There are 3 ways to turn a row about zero (a turn may also mirror it). The second row of each pair is the first, turned, with some noise. The first 27 pairs use one turn. New pairs use 2 turns, one after the other, and a turn may come again.
Some pairs, each with its turns in order after it:
[-28, 26, -13, 50, -14, -17, 16, -6]
[-9, 38, -2, 52, -18, 10, -8, -21]
q_136

[-25, 6, 25, 5, -22, 20, 11, -19]
[13, -18, -6, 21, -3, -3, -30, -32]
q_136

[-17, -12, -29, -23, -24, -49, 1, 67]
[-11, -39, 13, 48, 33, 50, 23, -25]
q_605

[56, -26, 58, 24, -15, 10, -5, 0]
[-15, 0, 2, -47, 30, -52, 50, 7]
q_605

[14, -2, -16, 19, -16, 46, 4, -22]
[1, -8, 1, -19, -46, -34, -7, -14]
q_605

[5, 18, -68, 19, 11, -52, -49, -4]
[59, 9, 61, 49, 14, 1, -25, -16]
q_605

[-7, -5, 3, -17, 39, 15, -24, -7]
[3, 33, -18, 26, -1, -13, -7, 14]
q_605

[9, -15, -19, -31, -24, -21, 53, -12]
[-6, -25, -30, 25, 33, -13, 48, -24]
q_136

[-6, 66, 11, 20, 41, 25, 10, -58]
[65, -11, 32, -51, -26, 31, -29, -9]
q_723

[-3, 21, 10, -34, 45, -12, -10, -25]
[-8, 53, 0, 13, 11, 8, -26, 34]
q_605

[54, -12, -1, 46, -2, 1, 7, 6]
[-34, 40, 25, -29, 27, 16, 9, -26]
q_136

[-40, 71, 73, -34, -13, 5, 68, 35]
[-7, 71, 47, -25, 40, 85, -41, 37]
q_723

[-33, -57, -12, 40, -1, 51, 1, 21]
[11, 11, -6, -40, -60, 23, 12, -51]
q_136

[-4, 24, 42, -5, 37, 36, -36, 27]
[-8, -3, 8, -68, 39, -10, -19, -16]
q_723

[90, 40, 7, 41, 17, 12, -7, -19]
[31, -35, -53, -50, -42, -4, -41, 37]
q_723

[-24, -35, -27, 8, 35, 8, 8, 20]
[19, -3, -23, 46, -27, 9, 25, 12]
q_605

[-36, 4, 0, 1, -73, -14, 38, 32]
[-36, 61, 8, 28, -12, 33, 36, 19]
q_723

[-28, 8, 26, 41, -42, 6, 30, -14]
[-7, 24, 37, -13, -35, 18, 33, 40]
q_723

[-7, 5, 8, 17, 24, 36, 13, -5]
[17, 8, 25, -27, -7, -24, -12, 5]
q_723

[-10, -36, 56, -10, 43, 27, 37, -64]
[62, -51, 56, 2, 25, 19, -4, -54]
q_136

[85, 8, -16, 11, 23, 24, 11, 75]
[-43, 36, -14, -68, 39, 64, 20, 30]
q_136

[-10, -14, -33, 42, -14, -28, -32, -9]
[-26, -22, -8, 6, -50, -8, 35, -28]
q_723

[26, 44, 14, -15, 35, -11, 73, 9]
[16, 25, 6, 5, -3, 25, -85, 27]
q_723

[-6, -28, -26, 2, 45, 17, 6, -5]
[37, 10, 16, -20, -17, 13, 36, -4]
q_136

[-40, -3, -5, 10, -24, 23, 3, 34]
[-7, -4, -38, 0, -42, 15, -12, -13]
q_136

[48, 28, -33, 6, 1, 32, -17, 44]
[-14, 32, 41, 15, -26, -14, 30, -56]
q_605

[20, -65, -14, 41, -21, 10, -61, -38]
[41, -39, -1, 18, 10, -96, 3, 5]
q_605

New pairs, each followed by its turns in order:
[40, -18, -46, -48, 3, -30, 0, 20]
[75, 1, 27, 27, -28, -16, 0, -7]
q_723 q_605

[-21, 29, -12, -27, 0, -25, -31, 31]
[52, 1, 29, -8, -11, -8, 8, -23]
q_723 q_723

[1, -13, 20, -16, -34, -14, -41, 26]
[30, 16, -10, 18, -6, -3, -2, 50]
q_605 q_605

[-21, -12, -45, 19, -25, -45, 0, -26]
[0, 19, 16, 2, -50, -5, 40, 37]
q_723 q_723

[-14, -3, 19, 28, 12, -1, 61, -19]
[1, 48, -31, 23, 41, -18, 7, 15]
q_605 q_723

[-9, 11, -24, -39, 25, -2, -13, 26]
[-23, -14, 11, 22, -8, 15, 37, -21]
q_136 q_605

[6, 35, 28, 37, 18, 20, -32, 22]
[-8, 31, -23, 0, 23, -17, -19, -48]
q_136 q_605

[9, 13, -11, 54, 48, -45, 55, 11]
[13, 28, -37, -69, -52, 11, 20, -15]
q_136 q_605

[-20, -3, -3, -16, -5, 51, -41, 8]
[12, -23, -5, 14, -46, 16, 22, -31]
q_605 q_723

[-43, -14, -40, -30, -6, 5, 33, -8]
[20, -34, -21, 8, -8, -39, 9, -42]
q_605 q_605

[-7, -30, 9, 34, 14, 1, -51, -36]
[-21, -4, 4, -40, 61, -3, -15, 5]
q_136 q_605

[34, 4, 11, -39, -17, 9, -8, 7]
[-13, -15, 4, 21, 26, -21, -24, -36]
q_136 q_723

[13, -50, -39, -5, -50, -59, 17, -6]
[66, -48, -3, -18, -40, 19, 29, -27]
q_723 q_605

[48, -61, 39, 45, -68, 15, 8, -16]
[-60, -21, -49, 13, -27, 61, 55, 11]
q_723 q_136

[30, -20, 13, -17, -9, 35, -29, -41]
[23, -8, 17, 23, 53, 35, -16, 10]
q_605 q_605

[-5, 19, 6, 40, 11, 43, 23, 21]
[56, 15, -17, -34, -1, -7, 19, -8]
q_136 q_723

[32, 2, -40, 25, 17, 13, -5, -47]
[-10, 49, 33, -37, 12, 25, -8, 22]
q_136 q_605

[-20, -23, 14, 5, -48, -51, -7, -8]
[-37, -16, 45, 25, -31, 14, 34, 3]
q_136 q_723

[-55, 20, -52, -78, 29, -12, -7, 22]
[-68, 36, -46, -29, 5, 26, 62, -3]
q_136 q_136

[-9, -8, 3, -43, 4, 31, -8, 41]
[-3, 21, -29, 38, 29, -36, 9, -13]
q_136 q_723

[70, 5, -16, 13, 8, 7, -42, 12]
[-14, -32, 32, -3, -14, 60, -28, 28]
q_605 q_723

[34, 7, 5, -3, -17, 34, 24, 67]
[39, 23, 60, 31, -16, 20, 12, 15]
q_605 q_723

[-15, -8, -56, 28, 35, 30, 36, 37]
[-13, -26, -17, -8, -25, 77, 26, -20]
q_723 q_723

[-35, 29, 27, 1, 62, 35, 15, -41]
[-26, 21, 34, -63, 45, 4, -28, -9]
q_136 q_136

[9, -28, 9, 49, 27, 13, -40, -44]
[-25, -24, -1, 64, 29, 3, 11, 43]
q_723 q_723

[14, 20, 60, -29, 4, -51, -14, -28]
[-10, 71, -24, 41, 12, 26, 10, -1]
q_605 q_605

[21, 2, -6, 40, 18, -30, 46, 28]
[40, 9, -20, 13, -6, 46, -28, -32]
q_136 q_136

[2, -44, 18, 40, -9, -45, -9, 26]
[-2, -28, -14, 27, -64, 3, 10, -20]
q_723 q_136

[36, 10, -27, -30, -29, -23, 69, -68]
[-62, 70, -6, -55, 7, 30, -17, -25]
q_723 q_136

[-6, -5, 55, 3, 0, -59, -29, -5]
[0, -19, -4, -10, 21, -32, -70, -30]
q_605 q_723

[29, -11, -29, -12, -46, 30, -1, -29]
[9, -41, -20, 3, 55, -5, -18, 14]
q_605 q_605

[6, 23, 8, -30, 20, -37, 34, -6]
[-3, 33, 12, -38, 35, -9, -6, -9]
q_605 q_723

[19, 15, 12, -23, 2, -68, -5, 41]
[-62, 37, 43, -9, 10, -27, -2, -13]
q_136 q_723

[5, 39, 5, 18, 15, 23, 17, 1]
[-35, 2, 11, -19, -2, 3, -32, -18]
q_605 q_605

[12, 25, -9, 21, 13, 20, 14, -31]
[-26, -19, -24, 2, 23, -13, -23, 16]
q_605 q_136

[27, -19, 64, 4, 33, 2, 22, -11]
[2, -14, -48, 25, 6, 39, 28, 44]
q_605 q_136

[37, 39, 19, 12, 74, -7, -32, -40]
[-2, -40, 10, -72, 10, -63, 17, 0]
q_723 q_136

